There are 4 ways to turn a row about zero (a turn may also mirror it). The second row of each pair is the first, turned, with some noise.
Some pairs, each with its turn after it:
[21 -2 15 -8]
[16  0 20 -9] : K_677

[12 12  1 -7]
[  9   1   1 -16] : K_677

[  2   0 -21   5]
[  3 -13 -18   0] : K_677

[ 0 -2 -4 -9]
[ 7  3  4 -6] : K_821

[-10  15   5  11]
[ -5 -17 -10   4] : K_821

[-8 -5 30 -1]
[  7   7 -21  21] : K_821

[5 6 0 5]
[-8 -2 -3 -4] : K_821

[-16   0  -9   0]
[ -8   9 -13  -4] : K_224

[11 -3  3  5]
[-9  8 -1  0] : K_821

[-14  -3  -7  -4]
[-2 16 -3  1] : K_774

[-2  4  9 -3]
[-9 -2  3  2] : K_774

[  9   0 -31  10]
[ 23   4 -20 -15] : K_224

[ 4 -8  4 -4]
[ -1  -1   6 -10] : K_774

[  2   5  -5 -28]
[-11   1  11 -25] : K_224

[-36   2  -2   6]
[-6 28  5 21] : K_774

[ -1  36 -13  18]
[  9  21 -33 -14] : K_677

[-7  3 -6 -3]
[-3  8 -7  3] : K_774

[13 -1 11 -8]
[  1 -10  15   0] : K_224

[ 8  3 27 25]
[10 -2 13 35] : K_224

[-36  18   5  -6]
[-33  21  -8  -5] : K_677

New pairs, each followed by its turn:
[  3  -3 -29   5]
[ 14   2 -21 -16] : K_224

[ -3 -13  10 -12]
[-9 -6 18  2] : K_677

[ 0 -6 -1 12]
[12  1  5  1] : K_774

[-4 20 18  2]
[-16 -10   6  18] : K_774

[ 9 16 -8 29]
[29 15 -5 13] : K_224

[ 0 13  9 23]
[13 12  2 22] : K_224

[  9   4   4 -11]
[  4  -2   9 -12] : K_677

[  0 -10 -15  28]
[ 11  -4 -20  24] : K_677

[-4 36 -5 -6]
[  5  31  14 -10] : K_224

[-4 -8 21 12]
[ 2 -3 25  6] : K_774

[  1 -15  -5  -3]
[ 3 10 12  4] : K_821

[ -2  -2   7 -15]
[-12  -4  10  -6] : K_224

[ -3   1 -19  10]
[  1  -6 -19   5] : K_677

[-9  4  1 -9]
[-11   7   2  -5] : K_224

[  9  -5 -29   5]
[ 22   4 -21  -8] : K_774

[  0 -11   2 -14]
[ -7   6   4 -15] : K_774

[ 3 13 17 36]
[ 14 -20  17  29] : K_774

[-21   8   1 -19]
[ 25 -11  -5  -1] : K_821

[  1 -10  -3 -32]
[-17   9  -7 -26] : K_774

[ 2 16 -2 -2]
[  1   7  -7 -12] : K_677

[ -4 -15  11  -2]
[-5 -2 14 11] : K_677

[  8 -26  -1 -16]
[12 26 14  3] : K_821

[ 5 -4 -5 20]
[21 -3  3  7] : K_774

[-12   7 -22 -27]
[-23 -17 -10 -22] : K_677

[  5 -14  -5   4]
[-4 10 13  5] : K_821

[  4 -34 -14  -2]
[  0 -31   5  19] : K_677

[-5  3 14 26]
[10 -5 19 22] : K_774

[ 5 15 19  2]
[-12 -18   7  11] : K_774

[-1  4 -3 13]
[  5   4 -10   6] : K_677

[-22  -7   7  36]
[-15 -19   4  33] : K_821

[ -2 -10  -3   0]
[-4 -7 -7  0] : K_224

[36 36  1 -2]
[ -7 -43 -23   8] : K_774

[-14  -2   7 -20]
[-21  13   2  -5] : K_774

[ 3  0 10  4]
[ 2 -3  6  9] : K_224

[  6 -19   0  -4]
[ 2 17  9  6] : K_821

[  0   5  -6 -13]
[ -9   1 -12  -4] : K_774

[ -7   4 -30   0]
[ 12  15 -25   3] : K_774

[17 18  9  5]
[-15   1 -19 -12] : K_821

[ 5 -1 -4 -4]
[ 0  3  3 -5] : K_821

[-3  5 17 -3]
[-9  2 13 10] : K_224

[ 12 -12  -9  16]
[ 18 -12 -12   4] : K_224

[ -2 -36   6   5]
[ 14  12  25 -19] : K_774

[  7 -25  33  -5]
[ -7  -7  37 -19] : K_774

[ 8 23 -5 -8]
[  5   6  -8 -24] : K_677

[ 13  -2   4 -18]
[ -3 -11  15 -12] : K_224

[24 -3 18 12]
[27  7 14  4] : K_677

[ -3  -3  -8 -11]
[10  2  8 -5] : K_821

[  6   0 -19   0]
[  4 -15 -13  -4] : K_677

[ 19 -15   0 -11]
[  2  -8   1 -25] : K_774

[ -4 -21  -2  10]
[15 11 11 -8] : K_774

[-6  1 16 -3]
[  6   2 -14  10] : K_821

[ 10  -2  12 -18]
[ 10  16 -12  -6] : K_821

[-8  9 -5 13]
[ -2   9 -16   4] : K_677

[ -7 -36   3  10]
[ -9 -26 -22  14] : K_224

[-25  -6  33  -6]
[ 21   0 -22  30] : K_821

[ 3 13  9 -5]
[  1  10   4 -12] : K_677

[36 21 -1  0]
[ 33   3  -2 -24] : K_677

[ 1  8 21 18]
[10 26  5  8] : K_677

[ -6 -15  -8 -23]
[23 10 12 -3] : K_821

